The rows of a group lie close to one hidden flat surface of 10 dimensions, which passes through zero. Surfaces can cross.
Known rows, each followed by its group:
[-34.5 -11.0  32.7  -6.9  23.1 -44.8  17.0 -39.4 -12.9  16.0  19.2  40.5
  -5.3]
J60
[  9.0 -17.3 -14.4  -1.4  -4.1  15.7 -31.9   1.5 -12.6  32.5 -20.5 -26.7
  42.1]
J60
[ 46.4 -17.3  -3.4 -10.9 -34.0 -19.2 -18.4   5.2  -2.9   6.5  -0.5   4.1
 -11.2]
J29
[ 14.7  36.5  40.2  28.3 -35.1   3.5  40.7 -21.8   6.2   4.0 -38.9  40.9
 -12.5]
J60
[ 40.1 -27.9  -0.2  -2.1 -11.3  -3.9  -2.8  -8.9  14.8 -34.0  30.8   3.8
   8.5]
J29
[-15.1  22.0  18.2  10.9  26.1  13.1  15.8  25.7   6.6  -0.9  -8.5  24.3
   2.6]
J60
[ 14.0  11.3   7.8 -31.1 -40.1  -2.7 -23.7 -23.0   8.6  21.0  14.2 -14.7
  -6.1]
J29
[  9.2 -29.0 -18.4  34.9   4.7   9.6  15.4 -30.7 -27.4 -33.3  19.3  -0.2
  20.7]
J227
[ 20.1 -12.8   9.0  -1.9  -0.8 -29.9 -12.4  24.3  -4.8  24.0 -16.4   7.1
 -43.3]
J227
[  2.9   3.1  -9.0  21.5 -51.7  28.1  75.6  26.2  23.5 -19.9   2.0 -24.8
 -31.7]
J706
[ 25.8  12.3  10.5  38.2  20.4  19.1   3.1   6.5  11.9  16.8   2.1  17.6
 -30.3]
J706
[-12.5  14.0  -9.7 -41.9 -15.3  12.9  -3.8 -12.4  20.2  -1.8  40.7  -0.5
  10.6]
J706
[ 18.0  15.0   4.9  24.6 -16.7  11.3  -3.7  -1.6  -9.2  -7.6 -77.4 -13.0
  15.3]
J29
[ -8.1 -14.6  -0.8  30.1  33.3   0.2  18.0  19.1 -12.9 -23.7 -23.5  15.0
   3.6]
J29
[ 17.0  18.3  25.1  25.2  -6.9  13.8 -12.3 -31.4  -9.1  23.2  -0.6   3.5
   6.7]
J60
[ -4.1 -11.5 -23.1  -9.9  35.3 -61.0 -32.6  17.2 -19.7  -0.4  28.8   0.6
 -31.0]
J29
[-13.5 -27.0   3.9 -36.6   4.4  15.0  -3.8  -6.9  -4.6  -8.6 -22.5  23.9
  21.7]
J805
[  3.2  32.6 -33.1  36.9  32.9   3.9 -20.0  15.7  33.3 -26.9  39.4 -70.1
 -12.8]
J60
[ -7.0   9.8  14.7  17.7   4.7  29.8  18.2  12.5   5.2 -25.3  -4.1 -21.0
 -14.1]
J805
[-21.5   6.9  -9.7 -16.8  -8.6   2.9   2.7 -12.0  -1.4  20.1 -16.5  -5.3
 -17.9]
J675
[ 19.6  22.1   8.1 -17.5 -37.6  -9.7 -15.9 -43.4 -12.0 -23.8  26.2  -0.7
   6.4]
J675
[ 17.5  -7.9   3.7  10.2  17.3  15.5 -11.5  -8.4  -3.3 -12.3   5.5   8.5
  -5.6]
J227
[  0.9 -12.9  10.4  22.6 -17.2  -3.9  21.1   4.3  15.1  11.6 -12.3 -36.8
   8.8]
J227
[  6.3  29.4  -2.6   2.4 -23.0   1.8   9.2 -14.1 -25.3 -35.9   1.0   7.9
 -15.5]
J675
[  1.1 -12.8 -12.0 -26.1  10.6   7.1   0.1  -3.5  28.5 -39.1  38.2   3.8
  -4.3]
J805
[ -2.4  36.8 -18.4 -15.6 -55.4 -40.8  -3.7  -3.4 -15.1  36.4  -2.3  -5.2
  27.2]
J805
[-60.6  23.9 -15.1 -46.0  -4.6 -31.0   7.4   0.6  10.0 -24.3 -10.5 -33.2
  -3.9]
J675
[  2.7  11.7 -21.9  31.2   3.3   6.3  14.7 -15.9  13.8 -19.2  28.9 -12.3
  18.1]
J227
[ -6.0  14.9  -4.2   1.9  22.0  -0.6 -24.5 -11.7  26.2   2.1  15.9 -15.3
  18.8]
J675
[ 20.4   7.2 -20.6  -6.6  -1.4 -52.6 -11.3   8.0   0.7 -32.0  27.3  15.6
   7.8]
J805
[-10.4  54.1  -2.7  43.1   2.7   1.2  38.6  25.7   7.8   1.8  16.4   2.9
 -20.5]
J227
[-20.1  -3.0  27.1   5.2  18.0  25.8 -20.7   0.2  -7.5  61.7 -31.1 -18.7
  19.6]
J805
[ 11.9  -6.1  25.8  -0.4  -3.4   9.0   7.1   4.9  -1.5   0.9 -10.8  25.0
   8.6]
J29
[ 34.2 -18.6 -21.5 -19.2 -10.0   6.1 -25.6  10.5 -23.9 -46.4   6.9  -2.9
 -25.5]
J60
[ 44.3 -19.8  12.5  23.2 -24.8 -38.7  -7.1 -11.1 -17.3 -28.4   3.4 -14.0
 -13.1]
J805
[ 24.1  24.8 -42.4   9.9  30.3 -14.0 -50.3   0.2  11.3  18.2  10.1   6.2
  60.3]
J29
[-12.8  -9.0 -27.1   2.8 -39.1  51.9  51.5  -7.5 -37.3  -7.5 -26.9  21.8
  -3.7]
J706
[ 10.7 -16.4  -0.9   1.8 -13.2 -15.2   2.2 -25.1 -28.0  -8.0 -17.5  20.4
  -7.8]
J60
[ 14.8  34.3 -14.8  15.6  -1.9   8.6  -1.0 -13.1   3.2   3.4  -1.9  16.4
  -6.4]
J227
[ 25.8   7.8  -1.3  37.9  40.5  -9.7 -30.8  21.8 -15.0  18.1  12.5   9.1
 -12.9]
J29
[ 12.5  -2.4  -1.3  11.6  -5.5 -23.8  -0.3  -4.0  -4.8 -11.6  18.8  -9.4
 -17.9]
J675
[-26.7  13.1 -36.1   3.4 -25.9 -19.9  31.5  -8.8 -19.5 -15.7   8.7 -15.5
   9.5]
J227
[-36.5  -2.8   3.6 -46.6  -3.0  29.1  -9.1 -19.2   1.2   6.7 -24.3 -18.4
   6.2]
J675
[-50.8  -8.3 -12.6   0.0  46.1 -40.4 -23.8 -65.8 -25.2 -32.0 -23.2 -19.9
  44.6]
J60
[-36.6 -22.2 -20.0 -44.4  48.4  -1.3 -24.2  19.1   7.8 -14.5  17.1   4.2
  11.9]
J805
[ 15.9  -0.6   3.9  27.6  34.6 -38.6 -12.9  26.6   5.0   2.1   4.9  18.2
  31.9]
J675
[ 15.5 -29.6   7.5 -15.7  -0.3 -18.3   2.0  25.5   1.2 -20.2  13.3  21.3
   7.2]
J805
[ -8.0 -11.5 -33.3 -19.9  13.0  16.8 -32.8   6.1   4.7   9.5  15.4 -36.3
  16.8]
J29
[ -0.8 -18.6  -6.1  13.3  24.2 -14.6   8.3  21.8 -22.7 -41.7  -4.0  -0.3
 -21.3]
J706
[  1.1 -34.4 -21.6   0.7 -15.4 -33.8  11.9 -15.6  -8.7 -16.2 -13.4 -14.0
 -21.5]
J60
[ 21.7 -12.5  13.5  11.2   4.6   4.9   5.6  12.9  16.2  -7.5   1.7   7.1
 -22.2]
J706
[-22.9  44.5 -12.8 -12.7   6.4   6.1   7.6  32.5 -17.3  15.2 -69.6  35.8
  -6.5]
J227
[ 32.9  -2.2  10.4  36.4   4.2 -14.4   1.0  -2.2 -23.0  -7.8  13.8   7.1
 -38.8]
J675
[ -8.7   4.2 -66.8  15.8  29.2 -31.0  -3.1 -13.7 -10.7  -4.7 -16.6  19.5
  -6.4]
J805
[-17.0  27.4   8.2  24.5  25.6  -8.3  15.8  34.8  -2.1   2.2  -3.9  12.0
  -0.1]
J227
[-47.9  46.0  17.9   9.2  24.1   6.7   6.1  26.6   4.9  16.2   8.7 -33.4
  17.1]
J706
[ -6.2  15.2 -17.8  17.4   1.6  32.6   6.9  -4.5  -6.6  41.7  -1.5  10.4
  -6.5]
J706
[-18.5  25.4  29.5   1.8 -10.8 -14.3  22.9  13.8  30.2  18.4 -12.4  -9.1
  24.4]
J675
[-24.4   7.3   8.3  33.1  51.2 -18.2 -19.0 -14.4  -3.4   1.9   7.3 -24.8
  11.5]
J60
[  3.7  16.3 -21.4  -1.0   5.0 -17.0  -4.7   0.9  23.1 -16.6  10.8  -3.8
  10.7]
J706
[ -1.0   6.1  -6.3  -4.6  27.8  11.9 -15.5  -3.3   1.0  -9.6  20.8  17.2
  -9.3]
J706
[ 36.7  -5.5 -30.5   6.6  -1.1 -34.9  -8.7  -6.8  33.4 -23.9  20.5   9.5
  30.9]
J805
[ -0.9  -0.8  33.6   3.9 -36.3 -18.3   9.3 -10.7  -5.8  31.1 -17.7 -18.2
  12.2]
J227
[ -2.4  14.3  -4.1  19.5   1.4 -14.4  -0.4   1.6 -11.1  -5.9 -12.3 -21.4
 -34.9]
J29
[ 12.7  33.7  18.0  13.7  11.8  14.8 -26.0 -42.0  10.4 -20.0  26.2 -14.2
  -8.5]
J706
[  5.7  16.0  18.1   1.2 -10.3   1.0 -17.1 -21.0  -3.8  -1.4   6.8 -26.5
 -22.9]
J29
[ 12.5  42.1 -14.9  13.8 -57.5 -42.5  36.2  -4.7  -6.5  -2.6   0.5  14.7
  -5.3]
J675
[ 25.1  -6.7  10.9  17.8  -9.1 -20.8  -2.9  -7.1  27.9 -19.6   8.3 -40.7
 -22.5]
J706
[-42.7  18.6 -28.6 -17.4   9.5  33.1 -11.8 -27.3  22.8  32.8   5.6 -39.7
   4.0]
J805
[ -7.8   6.4  -7.5  -4.1 -16.5   6.5  16.5   7.1  -7.3   8.0  -8.4  10.0
  -0.8]
J227
[ 1.0 -5.7  1.9  0.6  3.8  1.8 -0.5  8.2 -0.1  2.1  1.0 -3.0 -5.4]
J60
[  3.3  42.6   5.7  -0.2  10.0   8.0 -11.3  -5.9  -9.8  12.8   4.8  42.0
   4.4]
J675

New rows. What belongs after each?
[  0.5   0.6  11.0 -21.9  34.7  27.1 -50.5 -27.8  29.1  11.2  44.8 -14.2
   9.6]
J675
[ 32.6   3.4 -13.7  10.9  20.6  28.3 -27.6  -7.3   3.4  -8.6 -31.3  27.6
 -21.6]
J227
[ 17.2  17.7 -10.0  52.2  -2.1  -5.0  21.8 -20.4   6.8 -22.4   2.4  -6.7
  -5.4]
J29
[ -9.5  26.8  -1.6  -9.3  25.0  11.6  10.4  44.6  32.8 -46.0  11.6   4.3
  -4.2]
J29
[  9.2  22.6  26.8   6.4 -23.4 -31.2   2.7  -5.8  27.9  -8.0 -21.0 -23.1
  36.7]
J706
[-11.7 -62.9 -20.0 -55.9 -25.8  -4.0   1.0   3.8 -27.1  15.8  16.3   3.9
 -14.6]
J706
[ 48.7 -11.1   1.6  42.4  -9.2  -4.5  13.1 -14.1  14.9 -15.1   3.9   7.4
 -13.9]
J805
[-24.6 -14.6  -4.4   4.9  26.3 -42.4   6.5  35.5 -21.5  -4.5   6.2  -3.8
  12.2]
J227
[ 15.2  17.8   7.2  -2.9 -17.1  -4.5 -17.3  18.2 -12.0  37.7 -30.4   1.5
 -16.1]
J29
[ 43.3  11.3   0.9 -14.4 -57.6   1.1  -8.8 -36.4   9.0 -28.1  44.7   3.4
  52.7]
J675
[ 11.7   9.0  16.7 -12.6   0.4   6.5 -11.4 -32.4  10.1 -19.0  16.6  18.4
   4.2]
J805
[-21.1 -12.7  -0.7   3.2  21.4 -20.9   2.9  17.0 -41.7 -40.5  -3.0  -8.6
  -4.7]
J706
[-41.3 -20.2  -3.0 -24.3  20.0   0.4  14.3  -0.1   3.5 -37.1   4.4  -6.1
  10.8]
J29
[  3.9   6.8   3.9  10.3  13.8   8.9  13.5  22.3   9.6 -12.2 -45.2  29.2
  28.5]
J706
[ 8.6 -7.9 16.9 11.6 -0.1 17.6  7.4 -0.9 19.3 10.2 15.0 -2.8 15.2]
J227
[ 23.4  -0.6  43.9 -20.1 -22.4 -61.6 -17.7  -2.9  12.9  -5.5   1.5   5.4
  28.4]
J706
[  2.3  -3.9  -1.9 -13.9 -16.5 -11.5  -8.4 -23.7 -14.7  -3.1  -1.6   2.7
  -3.0]
J805
[ -4.8  11.2  11.3 -18.4  41.9  45.5 -26.7  -1.3   7.1  26.9  -6.8  50.1
  15.0]
J706
[-26.3   2.3  -9.0  -8.3 -33.9 -19.7  31.8  -1.0 -28.1  18.3  -4.0  14.2
  35.9]
J227
[ -1.7  13.0   1.5 -17.6   6.4  24.9 -13.2  -2.7  11.2  21.7  26.2  18.6
 -11.0]
J675
[ 14.2 -22.9 -17.8   6.2  -5.2  31.2   9.9  -4.0   2.1   1.6 -14.1  13.2
 -18.2]
J706
[-13.4  37.1 -40.0   2.7   4.0  -7.7  11.5  13.7 -16.6 -30.7  13.1   1.8
 -49.4]
J227
[ 20.3  47.2   0.5   3.0  14.2   8.2 -19.5  19.0  31.6 -21.7  -1.8   7.1
  17.4]
J29
[-11.9 -10.9   0.4 -65.1 -35.9  -8.1  29.4  62.2  14.4  -5.8 -31.0  31.1
 -11.1]
J29
[-15.0  -2.1 -32.2  -6.8  20.0   3.7  10.1  30.8  33.0 -42.0  11.1 -14.0
  20.1]
J805
[ -2.1 -21.1  11.3  -7.7  16.6  -3.6  -6.7  30.2 -21.3  19.6 -26.2  21.1
  -0.3]
J29
[  5.9 -58.8  22.2 -41.7 -20.9 -29.2  14.9  -0.2  -6.5 -33.5  16.4  18.5
 -22.1]
J29
[ 23.3 -51.6  14.2 -25.1 -12.6   8.0   7.4   8.3  21.4 -26.9 -24.9   9.1
  -7.8]
J706
[-13.2  13.8  36.1 -16.3 -14.8  23.5  27.3  21.1  -8.4   4.1  10.6  24.5
 -34.5]
J675
[-28.7  35.4 -10.1 -17.3   4.1 -64.4  15.2   1.0   8.3 -17.4   4.7  26.0
 -10.8]
J29
[  2.4 -11.6  -3.4 -43.2 -33.8   7.7   4.2   1.7 -12.9  -5.9   3.7  29.1
  31.3]
J675
[  1.3   5.0   3.0 -11.0 -21.8 -13.2  11.9   3.8  10.8  -7.4   9.0   2.9
  11.0]
J706
[-13.7  -9.7  24.1 -28.0 -14.8 -14.3   1.8   3.8  20.5 -51.4   2.6 -41.5
  15.9]
J706
[ 19.0 -23.8   9.1  -8.1  -5.9  33.8   3.1   4.2  35.0  14.5  -7.9  -1.4
 -18.4]
J706
[-22.4  26.5   1.1  -2.5   3.4   7.3  27.1  26.2   1.0 -21.0  -0.2  15.0
  19.0]
J706
[-11.6   7.9  26.2  -1.0   7.0  -1.6 -23.9 -50.8 -17.5  13.6  -5.6  -6.8
  18.8]
J29
[-23.2   4.4 -26.6  -5.3  -3.2   4.1  -7.3 -22.4 -10.9  39.8 -67.0   2.1
  10.4]
J675
[-36.7  -5.0  11.2 -18.8  -2.8   6.8   6.6 -44.0   2.7 -36.9 -36.5 -29.9
  19.4]
J60
[ 24.5   3.5 -33.9  10.1   6.4   7.4 -35.4   9.2   5.0  13.2   8.9 -27.8
   7.8]
J29
[-9.4 13.8 28.2 18.1 18.5  0.3 10.9 19.4 -7.1 -2.4  5.3  3.6 -6.9]
J227
[  2.9  -1.0 -12.6 -10.3   4.9  -8.8 -14.8  11.8  -4.9  15.2 -26.2  19.5
  34.1]
J29
[ 21.8   5.1 -27.0  16.9 -18.0 -21.3   4.3  -9.0   7.2 -16.8  28.5 -13.5
  -4.3]
J675
[-27.6  21.4   4.1   8.0  44.4 -10.8  -1.9  19.6  20.9  -0.4   8.8  -4.8
  12.4]
J60
[ -9.0 -10.6 -19.8  20.3  33.1  -4.2 -14.6  10.9 -16.2  -2.9  -3.5 -22.5
 -12.4]
J29
[ 15.8  -5.9 -18.4  17.1 -13.6 -13.5  10.4  -3.2   4.8  -5.7   2.2 -10.6
 -17.0]
J706
[-12.9 -28.2  32.9  -4.5   0.6 -27.4   6.3   9.2   9.0  25.2 -26.3 -11.5
   1.4]
J60
[-22.8  12.3   7.1 -11.3  -7.2  13.2  29.8  21.1   9.3 -12.4  25.7 -11.2
 -49.3]
J675
[  4.2  57.0   5.5 -10.3 -42.5 -11.0   3.2 -24.2  15.9   5.0 -36.4   0.9
  15.1]
J29
[-26.6  12.6  23.7   4.1  -7.8 -58.6  13.0  36.9   1.3  22.3   5.4 -30.4
 -10.0]
J227
[-24.2 -22.4   5.2   7.4  52.5  -0.6 -14.1 -18.7 -14.3   4.9  44.8   7.6
  16.6]
J29
[ -2.6  19.4   5.6 -23.7 -24.7  25.6  -7.4  -5.1  14.8  20.0   3.1  -8.9
   7.2]
J29
[-12.8  -7.5 -13.8  -0.9  10.0  34.0  13.0 -25.1   4.1 -15.9 -12.8   8.0
 -15.4]
J805
[ 20.9  54.6 -16.1  29.2   0.6   3.6  -1.1 -33.1  -9.3   7.9  16.4  54.8
  32.2]
J227
[ 37.1  -9.1   8.5 -56.2 -15.8  26.2 -58.8   1.4 -13.9 -49.8   5.3  -7.5
  -1.8]
J60
[-10.1  27.4 -11.1  30.3 -19.1   7.4  23.7  15.4  -8.0 -19.6 -30.3 -42.5
   2.4]
J805
[-32.7  49.8  33.8   1.9   7.0  -3.7  -0.1  -2.0 -32.9 -12.2  44.9  -8.3
   3.3]
J706
[ -4.3   6.8   2.2 -12.8   4.1  23.4 -16.2 -15.1  -7.5  13.7  -3.8  11.5
  -8.0]
J675
[ 24.0  -8.9 -48.3  31.2  -4.0  16.3  11.8 -15.7  -3.5   0.5 -14.0  10.5
 -23.3]
J706
[  1.7 -16.5   9.9  13.6  -3.0 -23.0  -3.7   7.2   0.1   9.1 -19.4 -34.1
  -3.5]
J706
[  1.3  63.8  41.0 -16.4 -10.0  14.0 -15.9   7.1  22.5 -41.4 -51.7  -8.4
   8.7]
J29
[ 18.8  13.2  52.3  12.0  12.3  10.3 -10.2   1.4   0.2  15.9  12.0  26.0
   8.2]
J675
[ -0.4  32.5  -1.8  17.9  12.6  18.3  -6.0 -44.1   7.7  -7.0   0.2  -2.5
  -6.6]
J805
[-23.9  43.9   3.0   5.2  24.5  21.2   8.3  -8.5   6.8 -16.0  -5.4  25.7
  23.4]
J60
[ 18.0 -31.0  14.1  -3.9  19.3  32.7  -6.9  22.2  17.1  36.3  37.9  24.5
 -10.7]
J675
[ 33.8  20.3 -41.7  18.5 -22.2 -73.7 -13.8   2.5  -5.9  10.0 -11.9   7.1
 -24.4]
J29
[ 14.6  10.7  -8.3  11.7 -15.4  10.5  -6.6  -3.6  15.3  17.0  31.8 -28.7
  -6.5]
J60
[-36.9   8.2  21.4   9.5   5.4  13.0  25.0   2.9 -15.2 -17.9 -55.5 -28.4
 -29.9]
J675
[-16.6   4.7 -11.6   1.4  23.1 -11.3  11.6  20.9  13.9 -12.3  20.2  -1.5
 -10.4]
J60
[ 19.6 -28.6  10.6  26.0 -19.6 -20.8  -4.6 -34.3 -22.7 -29.7 -19.5 -43.9
 -13.5]
J675
[ 18.9 -51.2 -19.3  -9.4  30.2   6.1 -37.5   6.2  -1.0  -8.7  44.5 -12.1
  18.0]
J29
[-22.0  -6.4  30.8 -31.6   7.8 -31.8 -29.7  28.8 -41.1 -46.6   7.0 -44.4
  -2.4]
J805
[-19.5  39.0  19.1  46.7  32.5   9.7  11.0 -12.4  13.1  31.5  38.2  -2.6
  -5.6]
J60
[ 37.1  17.3  42.4  -3.0 -17.5  -5.1  -9.3  -0.8  44.4  39.6   3.9  31.9
  11.2]
J706
[-22.3 -34.8   2.3 -17.8   5.4   9.2   3.9  11.1 -43.5 -25.2 -54.0 -11.5
 -19.3]
J227
[-65.2  47.9  -3.6 -52.2  46.6  -3.2 -39.2  18.9   4.5  22.3 -12.3   5.1
  40.4]
J29
[  6.5   2.4  46.2  -7.5 -25.9  45.0  20.5  -3.0   2.8  13.2 -17.2  26.6
   0.2]
J706
[-15.3   2.4  -9.7 -18.3  12.3  -9.5  -4.2  17.6   0.1 -30.4  23.3 -16.9
  -6.8]
J805
[-13.7  21.9 -18.6 -14.1  31.8  13.6 -17.6  17.3   3.6 -27.0 -22.2   4.9
 -19.0]
J227
[-11.3  -8.0 -18.5   5.2   4.5   7.2   1.0  -1.2  -8.2   9.3 -16.7 -13.6
  10.3]
J29
[ 28.5  46.9 -34.9  32.1 -23.4 -20.1   6.0 -15.3 -11.2  28.5   2.4  37.7
 -17.5]
J675
[-12.7 -23.3   5.8  10.8  32.4 -34.1  -2.1  29.4  -8.8  37.5  -9.8  21.8
   9.6]
J60
[  3.1 -10.7 -12.4  14.5  12.3 -59.8  -7.1  19.9 -14.2  19.5  -4.6   9.1
  16.2]
J227
[ 32.7  19.2 -23.3   3.9 -31.0 -31.4 -42.7 -23.4  19.5  26.3  -1.5 -34.1
  37.7]
J60
[ 27.7  -2.8  55.0   5.5 -15.8  18.1  16.5   6.6  34.5 -20.0 -20.5   7.6
  -3.0]
J706
[-11.5  21.4 -40.1   5.2  14.7  -2.7  -5.7  -1.6  12.2  30.8  -3.8   6.3
 -16.6]
J675
[ 13.1  27.9  14.3  16.5 -18.8  10.2  -2.0 -15.8  36.0  36.6  -1.4 -17.3
   5.8]
J706
[-35.7   3.2  23.0  -0.4  -0.3   9.8  42.1   6.0  22.1  11.9 -24.9   4.3
   5.6]
J60
[-31.8   7.6   9.9 -40.5 -13.5   4.4 -19.7 -41.9   9.5  17.0 -22.4 -26.4
   7.8]
J675
[ 25.6  21.8 -16.7  49.3  15.8 -14.2  -9.2  15.9 -15.2  46.9 -10.3  17.8
  -7.7]
J29
[ -7.7  -6.9   5.6 -16.0 -59.0  23.3  31.0  -4.9 -19.0  39.8  15.4 -16.8
 -55.8]
J805
[-39.0   2.8  -3.8 -26.2 -39.0   3.0  51.9 -33.7  20.5   3.0  33.2  -0.4
  -2.7]
J29
[-10.6 -15.3 -39.6 -13.7  -1.5 -29.1 -13.7  -9.8   7.6 -21.2 -14.9 -26.6
  40.7]
J675
[  6.9 -35.2  12.3 -11.1  14.9 -19.5 -27.2   6.5 -13.8 -14.3  -2.2 -26.2
 -12.9]
J60
[-15.3  12.2  25.4 -36.6   8.2  32.2 -11.3  31.5  23.3  11.5  -3.9   5.1
  30.7]
J60
[ 14.8  27.7 -36.5  13.2 -10.2  -5.6  16.2 -13.3  -1.5 -36.9  34.8  20.5
 -11.8]
J706
[ -4.1  19.6 -13.2  -5.3 -17.4 -33.8   1.8  -9.5  -5.6 -24.4  27.8 -10.2
   7.2]
J706
[-19.2 -17.0  63.7  20.1  38.2  59.1  16.5  15.9 -19.4  15.0  -4.6  20.9
  -8.8]
J29
[  2.5 -53.9 -33.7 -30.0   8.7 -43.8 -34.2 -22.5 -12.3  -9.0  26.1 -19.2
 -22.5]
J805
